The rows are grouped in 3 different ways at once. Each group adds its own fixed numbers to the row, and there is some noise. The rows also spread widely along 11 directions, which tell nothing about the answers.
In the rows, 128 means zero.
Some rows, each with its group in each grouping after it:
[113 106 122  96 145 112 115 125  75  75 141 105 127 148 141 104 165 129
  83 158 117 130 127 158 131 138 133  74 154  77 191  76 170 128 109 100
 116  85] -> (2) Z_496 Y
[ 92 126  51 109 110  82 167 145  86  87 140  97 134 133 171 130 115 147
  78 129 132  98 106 133 133 105 158 153 161 141 160 115 149 149 126 150
 109 113] -> (4) Z_496 J
[127 104 159  92 143 146  70 126  69 157 126 106 174 122 137 160 103 103
 152 118 117 164  86 171 116  81 119 124 150 138 129 136 116  97 148  95
 107  72] -> (0) Z_400 J
[106 155  81 154 112 116 183 149  71 113 102 146 116 100 156 171  98 108
  99 101 149 131 118  62 112  95 137 212 143 171 139 112 154 135 136 162
 100 134] -> (2) Z_96 W
[128 184 189 204  95  83 120 164 182 167 148 161 152 129 111 136  81 163
 166 143 186 132 112  83 196 120 118 131 109 124 102 209  82 109 141 144
 127 108] -> (0) Z_96 Y
[142 165 141 145 123 140 130 137 115 126 136 161 126 132 123 117 108 132
  92 128 126 136 141  82 148 145 122 130 109 136 123 118 122 112 126 131
 102 149] -> (5) Z_28 W
[139 129  97 131 103 145 131 136  74 118 125 140 146 138 138  90 108 125
  45 116 134 125 112  83 160 151 139 125 125 187 121 102 128 118 151 105
  88 162] -> (4) Z_347 W
[153 138 115 132 115 126 112 121 104 117 129 147 134 144 130 131 124 134
  69 139 111 132 118  98 147 135 131 120 137 130 130  99 118 105 156 121
 105 133] -> (1) Z_400 J
[113 164 185 111 155 148 127 169  96 156 170  95 133 122  93 150 104 136
 186 126 105 159 114 113 125 108 104 152  94 109 132 138 110 113 114  99
 148  82] -> (5) Z_28 Y
[113 112 117 117 129  94 133 130 179 132 147 121 115 125 133 120 138 157
 117 127 144 121 129 165 150 126 100 108 147 128 102 157 114 125 126 115
 126 122] -> (3) Z_347 J
[138 135 114 129 121 142 140 136  99  97 126 150 130 156 139  74 133 128
  36 122 153 107 138 100 167 155 122  94 110 158 142  99 128 116 119 106
  76 161] -> (3) Z_28 W
[146 171 122 175 137 109 127 132 103 123 138 168  98 113 129 174 146 124
 125 150 118 159 134  79 110 135 121 163 158  99 130 105 150 126 135 155
 136 109] -> (1) Z_347 J
[112 127  67  91 146 134 161 128 108 108 157 116  81 109 138 140 154 130
  93 123  78 142 138 131 101 144 113 163 154 138 103  94 137 136 128 128
 143 145] -> (3) Z_347 Y
[112 161 144 120  99  99 143 156 112 121 155  95 167 160 123 165  80 163
 139 139  91 102  72  71 150  63 144 156 106 100 171 139 103 135 154 125
 124  71] -> (3) Z_28 W
[112 145 111 154 106 105 112 141  90 127 163 128 153 120 137 159 125 137
 122 157 100 152  94 101 129 137 151 151 169 107 121 120 136 129 157 144
 143  91] -> (0) Z_347 W
[148 165 139  61 165 171 158 143  92 103 152  95  94 158  94 107 103 149
 100 117  74 110 138 104 107 112  97 137  58 142 156  68 110 121 102  85
 129 147] -> (1) Z_28 J
[113 132 166 152 175 138 109 127  96 107 123 168  99 111 148 106 161 102
 119 126 189 153 167 184 121 160 124  84 150 123 156 115 173 116  72 144
 102 121] -> (0) Z_400 W
[ 94 117 148 104 129 104 125 130 161 120 122 121 123 126 134 141 111 139
 144 123 148 131 119 169 135 102 126 125 146 125 130 149 132 131 123 138
 118 120] -> (4) Z_28 W
[137 131 149 142 118  98 103 119 211 146 139 167 117 128 113 115 159 149
 126 137 160 152 145 129 175 152  57  82 126 115  87 169 106 113 137  94
 119 122] -> (5) Z_96 J
[ 90 151  73 122 165 124 216 162 109 110 141 134  62  93 160 114 118 126
 104  84 177 124 178 155 115 149 107 175 122 182 115 135 145 136  60 167
 106 163] -> (5) Z_28 Y
[152 177 131 101 166 115 147 121 130 122 149 150  96 137 162  99  91 161
 112 127 123 108 165 174 139 135 104  94  81 122 156 150 112 115  78 158
 103 133] -> (5) Z_347 W
[107 153 164 172 131 127 106 176  34 154 159 115 184 107 141 150  99 109
 163 135 174 160  75 124 147 102 150 140 142 120 163 144 132 104 124 119
 118  41] -> (1) Z_96 W
[ 85 129 119 166 137 147 144 166  78 103 154 116 134 104 130  85 139 133
  69 127 168 115 137 131 156 179 182 131 161 152 113 103 149 120 104 144
 136 166] -> (3) Z_496 W
[ 90 141 156 136 136 106 141 152  94 131 114 124 138 109 143 179 106 110
 171 106 155 146 109 125 122  69 138 159 148 127 160 146 154 132 125 148
 114  74] -> (5) Z_400 W
[ 96 120 143 116 159 141 161 141 174 103 106 123  53 107  91 118 149 127
 114  96 165 126 178 141 110 141 104 155 128 167  90 109 145 129  89 126
 145 199] -> (1) Z_496 J
[ 26 109  88 111 150 126 226 186 129  50 137  70  54 115 102  92 165 140
  96  87 179 100 162 131 106 153 151 168 152 167 132  78 193 182  71 128
 157 174] -> (4) Z_28 Y
[139 161 109 114  89  90 170 119 202 132 134 153  89 139 121 151 111 165
 119 127 105 125 124  59 153 107  62 151  91 147 102 157  94 136 156 119
 110 140] -> (4) Z_400 W
[104 161  85 141 112 138 174 180  55 129 198  83 153 123 113 127 110 159
 108 128  93 124  92  51 145 137 145 174 122 145 123 101 115 125 142 107
 153 106] -> (5) Z_400 J
[121 127 144 139 147 150 111 133 111 120 120 140 115 113 113 108 129 113
  95 116 161 137 151 148 133 150 144 123 144 152 109  97 138 106 116 130
 128 167] -> (1) Z_96 J
[135 144  98 107 111  88 151 130 109 108 148 137 117 150 149 139 159 137
 120 141 117 144 100  81 132 100  58 115 110 116 171 123 145 149 137  76
  97  57] -> (4) Z_347 W
[109 147 114 144 137 158 167 165  87 117 137 123  96 102 104 133 138 119
 107 102 142 148 131  70 117 144 117 181 123 173 104  94 149 132 121 108
 138 149] -> (1) Z_347 W

New rows, each followed by its group in each grouping:
[129 174 139 156 132 131 143 184  65 158 198 101 163 125 133 101  73 164
 135 136 142 127  95 114 166 135 141 133  95 144 137 158  91 106 111 124
 132  86] -> (0) Z_347 Y
[126 128 147  99 151 143  97 128  68 142 134 111 152 118 135 175  91 109
 139 129  86 147  95 151 102  79 144 161 148 119 136 110 118 109 143 131
 119  98] -> (3) Z_28 J
[148 143 144 109 123 143 109 116 110 138 109 150 153 133 134 121  74 121
  96 114 127 128 127 131 154 117 133 123 109 163 111 131 100  98 147 127
  95 156] -> (5) Z_96 W
[125 154 143 144 150 102 140 139 181 115 163 131  94 133 113 109 140 174
 123 146 130 113 151 135 150 146 112 106 124  97 120 138 121 133 108 137
 154 131] -> (3) Z_347 J
[116 137 155  94 125 107 137 143 112 128 136  95 155 152 128 147  87 146
 141 121 113 110  90 125 148  57 129 128 109 121 169 147 103 119 138 108
 108  78] -> (3) Z_400 Y
[104 140 157 112  98 101 124 141 173 109 154  95 123 152  72 148 127 168
 142 154  76 121 106  74 146 115 126 145 125  91 123 117 118 142 164 104
 167 122] -> (4) Z_496 Y
[131 145 137 141 144 113 123 131 141 132 133 149 105 118 131 148 134 136
 129 133 144 144 139 138 131 129 106 123 137 114 125 139 127 112 123 135
 123 113] -> (1) Z_400 J
[ 98 104 140 111 106  91 103 132 155 115 140 110 142 148 113 164 151 135
 139 146 104 149  91 123 138 100 114 123 168  78 129 129 134 137 163 100
 132  79] -> (3) Z_28 Y
[174 166 200 137 142 136  97 111 135 115 117 175 112 155  95 148 150 123
 124 147  89 149 137  62 127 114  95 110 108  85 154  91 137 125 148  99
 121 122] -> (3) Z_347 W
[107 129 147 101 108  94 156 120 128  62  64 120 109 168  97 196 139 117
 106 115  79 114 106  38 104  47 149 179 155 102 183  65 171 165 174 121
 118 126] -> (3) Z_400 Y
[159 162 141 114 140 118 121 115 156 150 171 154 112 130 142 127 122 163
 127 147 103 139 136 138 145 132  72 102  96 112 114 157  94 106 123 121
 117 112] -> (3) Z_347 W
[ 66  85 118 137  99 125 130 159 133 107 129 106 135 116 107 120 165 116
 105 117 172 149 106 103 147 141 124 137 174 155  95 113 162 145 144  84
 124 127] -> (4) Z_28 W
[147 149 165 147 144 130 106 129 104 112 116 146 125 133 123 110 113 134
  93 145 138 118 148 122 146 136 146 107 123 116 156 110 135 104 116 141
 113 148] -> (2) Z_496 J
[ 88 138 129 161 130 121 127 176  84 124 194  83 163 129 114  97 134 162
 119 145 149 127 103 129 162 155 163 110 152 118 141 124 134 125 112 117
 152  83] -> (0) Z_400 J
[ 76 122 128 141 110 119 160 166 161 138 153 101 125 109  99 138 141 145
 144 109 150 143 117  93 148 128 101 155 140 153  78 152 130 141 136  97
 157 122] -> (5) Z_347 W
[172 178 105 180 140 126 119 122  92 145 155 190 110  97 151 149 131 126
  93 151 110 155 143  95 129 160 120 152 155 117 102 122 120 103 139 172
 113 140] -> (3) Z_347 J
[ 98 139 109 128 115  94 146 162 139 154 187 100 127 111 136 145 128 162
 151 141 136 148  97 140 149 129  95 144 133 120  98 175 101 113 126 117
 144  79] -> (1) Z_496 Y
[ 82  72 116 108 138 140  83 118 149 135 154 102 132  85 103 148 164 124
 131 133  97 175 129 195 113 162 143 135 220 118  37 116 140 118 156 130
 185 148] -> (5) Z_347 J
[123 115 130 114 136 131 119 111 144 149 108 158 103  96 153 156 119 108
 129 104 154 160 138 172 124 117  94 141 146 160  85 158 123  98 125 143
  99 138] -> (1) Z_400 W
[ 88 119 116 100 110  77 134 151 139 103 179  66 185 169 145  73  96 193
  92 142 157  62  92 182 195 111 162  63 127 113 176 153 101 127 114 110
 122  80] -> (3) Z_96 J
[ 98 121  98  49 148 132 154 141  84 101 166  72 112 140 121 138 137 135
 123 128  60 137 116 141  96 110 110 144 126 114 150  84 135 141 122  93
 137  95] -> (5) Z_28 Y
[172 132  99  86 167 138 119  97  95  87 106 168  88 152 168  75 147 119
  39 122 134 123 176 174 121 155  84  65 109 158 156  86 143 116  90 107
  73 160] -> (0) Z_347 J
[136 183 117 108 145  81 174 140 134 114 172 135  75 143 148 155 148 165
 160 147 109 134 130 110 110  99  47 126  87  80 185 139 138 146  90 115
 125  47] -> (1) Z_347 W
[ 98 192 154 191 127  87 172 170 158 113 162 138 116 128 126 114  88 178
 131 135 173  81 146 100 172 133 168 142 114 112 152 156 121 133  98 191
 143 140] -> (3) Z_96 W
[110 147 176 156 159 127 131 153 135 112 151 117 122 129 109  95 114 160
 123 138 162 103 154 144 153 143 160  96 125 108 155 124 138 119  91 149
 148 133] -> (2) Z_400 J
[ 79 135 120 152 132 107 142 154 145 151 156 124 114  86 139 161 105 138
 157 124 151 148 130 163 125 132 142 180 170 135  78 171 124 122 114 185
 146 128] -> (0) Z_28 Y
[ 89 131  82 118 140 114 168 147 174 102 180  95  78 115 108 111 157 174
 100 138 112 114 151 143 120 173 131 142 151 121  82 109 134 146 111 142
 188 160] -> (1) Z_347 J
[ 87 155 167  98 146 115 146 176  64 101 171  57 167 161 128 113  83 157
 153 137 139  92  90 144 143  78 164 110  96 101 227 122 140 144  90 114
 122  53] -> (4) Z_28 W
[136 144 146 136 154 150 132 134 105 144 112 154  94 102 126 145 124 106
 131 105 144 159 148 123 110 121  90 154 120 165 107 125 132 110 115 124
 105 142] -> (0) Z_400 J
[140 129 209  47 174 181  88  94 146 132  84 124 108 133 103 138  49 123
 131 103  77 119 157 203  99  88 154 128  98 160 107 113  97  93 119 155
 127 207] -> (0) Z_400 W
[124 152  38 143 112 117 164 138  94 129 169 137 107 104 155 147 133 143
  79 129 108 144 120  91 125 153 114 175 154 146  92 112 120 122 140 151
 123 130] -> (1) Z_400 J
[ 99 105 150  58 131 144 123 130 130 125 117  82 138 136 116 146  93 137
 134 106 105 123 103 165 116  76 134 135 120 148 122 128 112 117 139 109
 134 126] -> (1) Z_400 W
[ 97 129  85 106 141 103 162 130  98 104 123 123 106 111 176 142 100 122
 109 114 148 120 136 178 110 110 153 155 159 143 145 129 146 135 105 182
  98 131] -> (4) Z_28 Y
[116 144 117 202  88 104 137 161 142 115 133 157 143 133 112 104 147 142
  71 132 180 125 128  52 190 171 145 128 159 136 104 127 141 127 146 132
 117 151] -> (5) Z_28 J
[157 188 209 161 130 132 118 152 115 112 130 140 124 158  68 146 115 143
 139 145  96 134 124  32 137 114 131 143  94 100 158  93 130 131 145 107
 150 125] -> (0) Z_347 Y
[128 111  95 125 100 129 113 126 142 144 133 129 144 124 130 119 117 140
  77 123 133 135 111 125 162 146 122 124 146 166  71 138  95 100 157 110
 116 151] -> (1) Z_400 J
[115 168 103 118 128 119 194 167  85  88 135 113  94 148 128 128 111 141
  91 113 129 105 128  68 125 110 122 171  95 147 172  93 143 145 107 124
 108 130] -> (1) Z_28 Y
[142 111 158 115 118 123  75 117 135 181 126 156 152 117 149 160 127 104
 153 127 157 183  91 157 151 101  54 101 128 130  96 178 102  89 146  81
  77  67] -> (1) Z_28 W
[132 157 205 158 156  83 114 133 191 124 157 156  99 143 123 115 159 162
 159 155 169 131 154 151 170 134  86  58 119  63 162 170 129 118  90 124
 124  84] -> (3) Z_400 Y
[ 97 134 120  95 108 119 167 144  72 110  92 101 149 141 137 174  79 113
 122  89 115 119  92  77 119  43 147 185 127 162 165 111 144 136 152 125
  99 108] -> (5) Z_400 W
[112 103 185  52 178 168  88 104 110  85 110 108  85 131  91 135 166 100
 135 134  75 157 152 176  72 116 116 109 139 106 145  54 166 131 115  93
 142 148] -> (4) Z_496 W
[108 184 109 144 101  82 188 175 100 110 164  89 142 149 128 156  81 173
 139 135 113  99  88  57 143  79 143 181 108 118 173 142 123 154 130 141
 141  77] -> (0) Z_347 Y
[156 167 144 177  83  76 118 123 172  90 121 169 137 179 103 134 137 159
  71 163 115 100 116  24 179 123 135 115 135  76 158 111 128 142 170 128
 110 131] -> (3) Z_28 J
[145 135 165 191 145 114  75 125 120 147 131 190 122  94 134 135 176 100
 136 150 191 188 148 134 144 156  85  93 169  96 126 136 154 100 120 118
 103  86] -> (2) Z_96 J
[ 49  88 147 111 146 118 136 162 167  56 171  49 106 149  60  74 198 174
 119 146 141 108 139 148 136 166 154  85 171  87 143  73 181 173 105  79
 206 125] -> (4) Z_347 J
[108 110 178  68 156 134 119 114 188 117 107 107  95 133  98 145 112 139
 146 113 107 129 147 185 114 100 128 128 126 129 105 130 115 112 119 132
 150 167] -> (1) Z_400 Y
[158 149 206 161 115  99  59 107 150 163  92 193 149 123 142 180 104 111
 168 149 147 167 115 135 147  89 101 117 136 102 127 177 117  92 150 147
  91  93] -> (0) Z_496 W
[113  94 162 120 102 117  88 131 157 131 127 126 159 144 112 127 157 123
 122 133 148 150  94 117 170 115  89  86 145 118 116 141 121 120 157  59
 106  92] -> (3) Z_28 W
[126 143 146 135 117 135 133 154 147 140 156 135 115 132 102 123 133 142
 125 132 135 144 119  83 150 138  83 129 101 132 101 137 110 117 130  90
 125 118] -> (1) Z_28 W
[113 125 118  61 146 151 162 131 118  64 122 106  79 163 104  95 156 130
  71 116  99 114 151 117 104 132  99 120  96 138 156  54 153 146 100  76
 121 159] -> (1) Z_28 W
[ 77 134  99  76 102 114 198 162 138  86 138  68 132 164 109 104  69 175
  84 101 108  64 118 100 150 100 160 157  96 166 138 116 116 151 119 125
 133 162] -> (5) Z_28 W
[139 173 151 145 123  94 163 129 155 111  94 166  96 140 135 146  88 139
 121 113 147 108 144  97 132  91 115 153  98 149 148 147 130 136 114 162
 101 150] -> (0) Z_347 W
[104 152 118 135 150  92 178 144 183 125 176 146  60 110 144 108 155 163
 143 129 172 132 167 150 140 154  63 102 110 124 123 168 136 139  69 138
 122 117] -> (4) Z_400 W
[117 128 155 112 148 122 128 129 143 125 108 137  94 112 127 143 115 121
 133 121 141 142 143 168 118 114 122 141 137 137 115 137 129 110 111 144
 123 147] -> (1) Z_496 Y
[120 131 105 113 125 126 135 138 121 127 140 122 123 131 128 130 115 137
 104 122 118 134 123 127 123 125 112 144 129 153 110 124 117 124 124 123
 119 134] -> (0) Z_28 J
[127 174 117 133 137  98 151 163  97 134 186 108 144 138 156 123  83 172
 132 149 141 106 108 147 149 118 131 123 101 104 169 157 102 114  96 151
 120  70] -> (1) Z_28 J
[105 135 123 139 119 133 113 142 120 141 168 123 136 108 127 141 122 142
 121 140 123 147 112 129 145 153 143 135 151 125  90 135 116 106 140 138
 146 126] -> (1) Z_400 W
[141 167 105 155 137 103 161 146 141 134 153 182  85 115 163  92 150 143
  98 128 185 141 166 125 161 169  52  96 100 145 119 167 130 114  85 126
  81 124] -> (5) Z_496 W
[133 134 115 106 124 132 125 133  63 116 109 139 141 133 157 149 107  98
 103 115 133 146 101 118 119  92 117 145 127 144 160 108 138 114 133 114
  75  96] -> (1) Z_28 W
[125 143 117  49 148 183 147 150  48  89 169  69 122 156  92  82 110 147
  78 121  64 116 121 103 116 134 133 134  79 155 153  44 119 128 121  66
 137 152] -> (4) Z_96 Y
[148 190 141 159 108  95 142 142 121 105 145 149 123 151 116 159 116 159
 118 157  94 123 108  39 139 112 135 151 115  83 166 107 135 138 146 141
 141 100] -> (1) Z_347 W
[ 91 122 137  73 156 109 141 141 171 129 172  95  88 120 126 142 143 152
 175 130 124 143 132 195 109 115  68 119 120  99 125 153 121 132  84 111
 145  78] -> (1) Z_28 W
[ 99 143  59 106 130 134 174 157  70 115 176  84 123 109 128 134 100 153
  98 124  85 118 110 107 111 136 154 187 143 161 110  94 128 138 135 137
 153 141] -> (4) Z_347 J
[113 144 114 122 120 135 151 153  66 146 126 124 154 114 150 150  81 115
 122  96 135 137  98 101 140  91 129 161 121 176 132 143 124 112 140 126
  95 108] -> (5) Z_400 W
[138 157 142 135 113 110 128 133 115 129 143 138 135 143 116 153 122 137
 128 136 104 146 115  75 149 113 112 133 123 106 141 125 124 120 153 111
 116  98] -> (5) Z_400 Y
[137 125 133 114  93 120 110 135 127 120 128 114 167 161 114 113 103 150
  86 134 122 113  95 100 173 118 143 105 122 136 125 122 104 110 166  93
 116 129] -> (1) Z_347 Y
[107 161 132 146 144 109 144 154 133 140 167 123 122 111 150 118  66 167
 127 135 159 106 139 186 152 146 173 137 131 124 114 170 100 102  92 205
 135 145] -> (1) Z_28 Y
[110 137  77 124 122 127 137 136 113 122 167 130 104 104 132 150 133 135
 101 138  90 149 127 122 111 161 133 172 163 122  84 108 125 119 135 156
 144 143] -> (1) Z_28 Y
[126 150 114 130 149 110 162 137 106 124 138 165  82 113 171 116 142 125
 117 116 182 145 152 143 133 134  76 110 115 149 155 148 151 125  86 128
  73 105] -> (4) Z_400 W
[131 130 122 100 173 141 109 112  85 136 120 139 102  87 158 153 120 103
 126 121 113 160 154 201  91 124 124 145 159 134 105 124 134 101 109 161
 115 138] -> (5) Z_496 J
[167 117 218 133 124  94  53  90 155 134  42 194 155 143 131 179 122  84
 147 123 167 157 111 131 146  38  89  97 145 102 162 147 132 108 166 102
  61  88] -> (3) Z_96 J
[143 188 157 145 116  86 139 129 179 112 114 146  95 143  96 180  93 161
 140 147  90 109 134  65 128  89 132 181 115  93 133 128 115 131 148 171
 148 146] -> (1) Z_496 J
[100 118 166  84 128 123 133 149 166 128 134  90 130 152 104 108  98 154
 139 115 143 116 121 160 147 103 107 111  99 149 119 153 100 125 111  94
 126 123] -> (0) Z_28 Y
[130  99 109  35 164 142 112 100 126 122 143 109  92 131 131 137 161 129
 125 124  78 161 136 192  88 114  52 101 128 131 119 107 123 120 116  76
 119 100] -> (0) Z_400 J
[131 136 146 177 127 136 111 123 132 104  92 173 112 122 110 115 129 120
  65 122 154 126 163  98 145 165 167 132 163 155  99  95 146 117 134 166
 121 206] -> (0) Z_400 J
[ 75  95 142 107 135 118 136 152 141 118 122  83 154 125 123 101 109 141
 120 100 192 100 122 187 157  96 149 111 146 163 127 150 124 124 110 112
 122 129] -> (3) Z_96 J
[132 160 156 128 124  82 144 126 182  96 111 151  86 156 120 134 127 153
 118 141 132 113 152 114 142 112 106 118 112 106 148 135 130 136 113 142
 115 138] -> (0) Z_496 Y
[100 125 204 153 153 152 108 149 110 119  90 121 130 107  71 152 125 100
 145 102 147 147 142 105 115 111 169 158 163 139 115  91 160 127 138 124
 158 163] -> (5) Z_347 J
[163 209 135 147 113 122 145 154  90 138 159 133 153 148 134 133  34 175
 105 142  92  90 101  71 160 111 173 157  79 129 149 140  85 104 138 176
 125 133] -> (1) Z_347 W
[ 87 149 163 128 149 128 139 152 132 112 149 114  90 113  97 154 140 132
 171 129 120 148 141 125  95 119 119 165 132 113 125 108 151 145 108 130
 168 117] -> (0) Z_96 W
[ 86 100 130 114 150 125 117 138 124 120 131 126 109 107 147 122 159 107
 132 117 179 161 139 192 115 141  94 112 164 142 114 138 157 128  92 113
 109 106] -> (0) Z_28 W
[120 145 152  96 159 124 152 132 139 120 131 118  93 132 108 139 124 143
 144 109 120 132 146 134 115 100  97 133 106 128 142 122 130 130 107 114
 130 125] -> (5) Z_400 J
[106  93 139  75 138 122  95 106 144 110 113 128 121 130 133 138 150 112
 119 126 113 154 134 181 115 124 105  97 161 113 113 113 147 122 132 108
 114 123] -> (5) Z_28 W
[106 151 169 151 158 116 137 149 139 131 148 119 122 116 127 120  86 161
 142 129 161 101 150 165 148 121 166 118 125 117 143 152 123 111  92 176
 145 131] -> (2) Z_400 J
[164 159 145 130 140  89 111  92 151 105  96 186  96 147 133 164 141 127
 114 146  98 142 153 112 118 110 105 113 142  80 161 107 148 125 139 154
 105 120] -> (5) Z_400 J
[ 97 130 157 174  83  83 152 153 166 142  76 147 145 126 127 165 107 121
 138  92 218 129  94  67 172  70 113 156 130 166 125 182 132 128 151 116
  89 109] -> (1) Z_400 W
